The first 4 rows are patterns. Each new row is the sum of 2 different patterns, raised or lowered, with some noise. Before adding, each is slid sideways (what falls off one end comes back at the other) and multiplied by a number that may be negative. Names go in the order of the patterns.
In the rows, zero is written as 100.
Known rows, each followed by the names of its patterns:
117 117  96  76  82 113 128  98 122  81 104 107  72 120  88  99  95 107 110 127 116 107 115  85  85 111 110 121 129 105  98 100 118 -> (1)
 91 107  96  90  77  71 111 121  75 125 125 117 113 117  90  75  83 124  88  93  77 119 104  85 118 123  73  88 117 107 117  75  77 -> (3)
 70 127 127  83 109  95  95  83 115 116 112 127 114 118 127 121  88 130 124 118 125 127  81 124  97  93 108  85 111 113  92  74 102 -> (0)
120 101 102 103  95  73  95  72 100  76  98  79 103  72 121 118 109 119  96  86  80  86  72 102 100  86 112  95  90  99  98  81  72 -> (2)

New rows, each followed by the names of its patterns:
 86 120 106  92  80  78  81 109  71 109  61  96  83  77  86 102 107  98 114  97 102  88  87  82  86  83  91 111 104 105  97  92  79 -> (1) (2)
 99  83 102 125  96 113  94 118 112 101 113 113 104 104 122 117 119  82  94  92 114  96 103  87  94 105 133 103 131 135 120 114 112 -> (3) (2)
112  87 113 126 108 111 121 101  64 107 123  97 107  99  81 111  77  92 108  60  91 108  85  74  77  50 107 114  72  92  72  69  79 -> (3) (0)
 95  82  87  73  87  76 105 103  89  87  75  82  86  76  78  79  86  81  81  91  75  84  82  76  74 108  92  89  93  75  63  86  74 -> (1) (2)
114 116 115 131  96 105 143  97 110 145 128 121 114 104 145 154 130 135 111 115 150 138 119 112 152  97  97 105  99 104 121 125 123 -> (3) (0)
130 102 106  97  94  78  98 113 103 116 129 103 109  83  81 111 105 101 105  99  87 112 127 135 107  87 109  91 131 115 114 132  84 -> (1) (3)
 71  92  70  86  95  87  86 103  74 116  56  59  80  83  83 113  81  75 118  75  84  96  83  75  80  75  65  88  92  48  66  89  60 -> (0) (2)
110 114 113 123 121  84  98  80 118  94 116  82  88  65 132 141 110 137  85  94  92  70  95  97 103  88 121 107 115 115 109  98  67 -> (1) (2)
100  96 106  92 107  98  86 125 144 105  89  98 115 102 108  89  97 137  89 112  94  93 110 116  69 114 120 108 130 133  94  83  79 -> (1) (3)
52 81 47 58 82 53 61 58 69 46 42 50 52 47 46 64 81 61 56 40 39 58 69 70 41 39 57 52 67 66 44 30 65 -> (1) (3)
 99  86 122  74  68  80  64  62  49  85  73 106  68  65  51  64  42 111  47  95  81  88  81 102  97 110 137  87 109  49  54  83  85 -> (0) (2)
 89  91  68  83  84  72  65  44  41  73 114  54  79  49  63  64  69  80  72  83  67  97  80  93 100 106  92  90  44  68 102  90 109 -> (1) (0)
 72  91  76 100  95  82  89  78  85  71  82  91  96  84  94  80 109  89 107  75  72  61 106  84  63  86  50  81  91  70 102  87  75 -> (1) (2)
111  99  88 148 140  95 103  86 104 128 125 112 102 108 116 139 132 121 122  74 103  85 126 101 117 160 108 111 126 127 125  94  88 -> (1) (3)
111  79 129 108 101 123 122  93 114  73  65 119  98  98 116 115  85  92  93  70  75 104  84  89 115  77  67  87  66  84 102  85  94 -> (0) (2)
112 103 118 110 121 121 136 133  94 135 135 152 114 133 135 109 109 140 135 113 118 110 152 155 123 117 126 130 145 161 116 118 146 -> (3) (2)
 89  92  67  83  93  84  79 104  93  66  69  73 110 106  88  76  83  99 120 119  75  58 109  59  81  74  76  92  85 114 102  74  95 -> (1) (3)
 98  76  95  74  91 104 109  84 109  75  81 112  78  82 103  88  67  70  75  63  84  88  79  64 102  73  83  69  72  78  93  63 103 -> (3) (0)
 83  83  70 104 115 117 102 112  91 107 129 105  99  93 105  89 129 121  84 120  88 108 108 126 102 119  85 110 100 108 111 134  81 -> (1) (2)
139  88 121 127 121 144  98  91 136 125 100 134  82  80 136 118 128 107 138 103 113  93  87 110  87  76 110 132  77  88  88 106 103 -> (3) (0)
102  92 114 101  89  64  86  72 106  84  79 111  80  72 105  97  69  66 101 106 106 100  85  71  93  79 106  67  82  88  83  56 103 -> (3) (2)
 83  87 118 100  70 100  96  91  58 108 103  84  81 105  76  78  67  83  87 105  80  92  72 117 122 119 103  77  96  61  66  59  87 -> (3) (2)
 96  93  94  86  75  65  99 103  65 113 110 113 110 105  81  64  68 113  84  87  66 104  90  81 118 121  66  72 109  91 116  69  70 -> (1) (3)
109 114 100  88  99  92  72 110 105  82  89  95 124  92  97  88  92 102 122 110 104  81 123  80  92  80 102  68  84  99  90  83 107 -> (3) (2)
138 111 127 129 119 113 127 114 105 101 124 105 116 116 138 114  97 131 122 113 111 126 136 119 110 107 116 120 110  99  98  98 119 -> (1) (3)
110 106 103 102  76  79 104  88  93 137  85 126  93 119  89 106  73 109  69  67  93  86  90 100  99  88 116  93  92  95  71  87 105 -> (1) (2)
76 48 59 74 84 84 71 80 90 85 73 68 92 55 72 75 65 53 54 61 94 98 83 82 71 77 94 81 64 62 87 54 64 -> (3) (2)
132  85  91 113 100 110 118 116 110  98 109  92 107  96 103  87 106  87  88  99  98 101 122 105 108 109 107 109 102 103 111 120 112 -> (0) (2)
 89  86  86 100  84  86  51  72  85 117  67 126  84 100 109  62  99  65  76  65  97  99 105 113  93  96  74  76  86  79 122 116  95 -> (1) (2)
112  94  95  77  92  86  87  79  91 123  95  93  93  91  71 115  89 116 125 115 123  95  94 124 142 114 132  66  70 130 114 108 123 -> (1) (0)
 63  68  70  83 100  52  46  86  43  43  66  53  59  83  89  91  50  79  81 102  57  82  73  49  60  90  83  61  74  53  87  87  69 -> (3) (0)
117  90 107  96 110  93  96 120 104  88 115 102  83 100  98 118 109 103  95 109 122 125 113  86  96 108 102  92  94 111  88 116 118 -> (1) (3)
123 117 106 113 114 126 120  91 124 111 123 124 109 105 140 106 100 109  93  94 122 129 132 115 122 113 123 110 119 129 100  85 115 -> (1) (3)
102  96 108 111  91 124 100 127 112 115  92 118  86  88  96  77  86  98 119 121 118 105  84 109  88  83 114  89  95 108 122  83 110 -> (1) (2)
137 134  91 105 112  71 139 111 106 128 121 118 141 131 107 104 128 109 131 131 131 117 118  91 121 111 131 114 120  73 127 149 153 -> (1) (2)
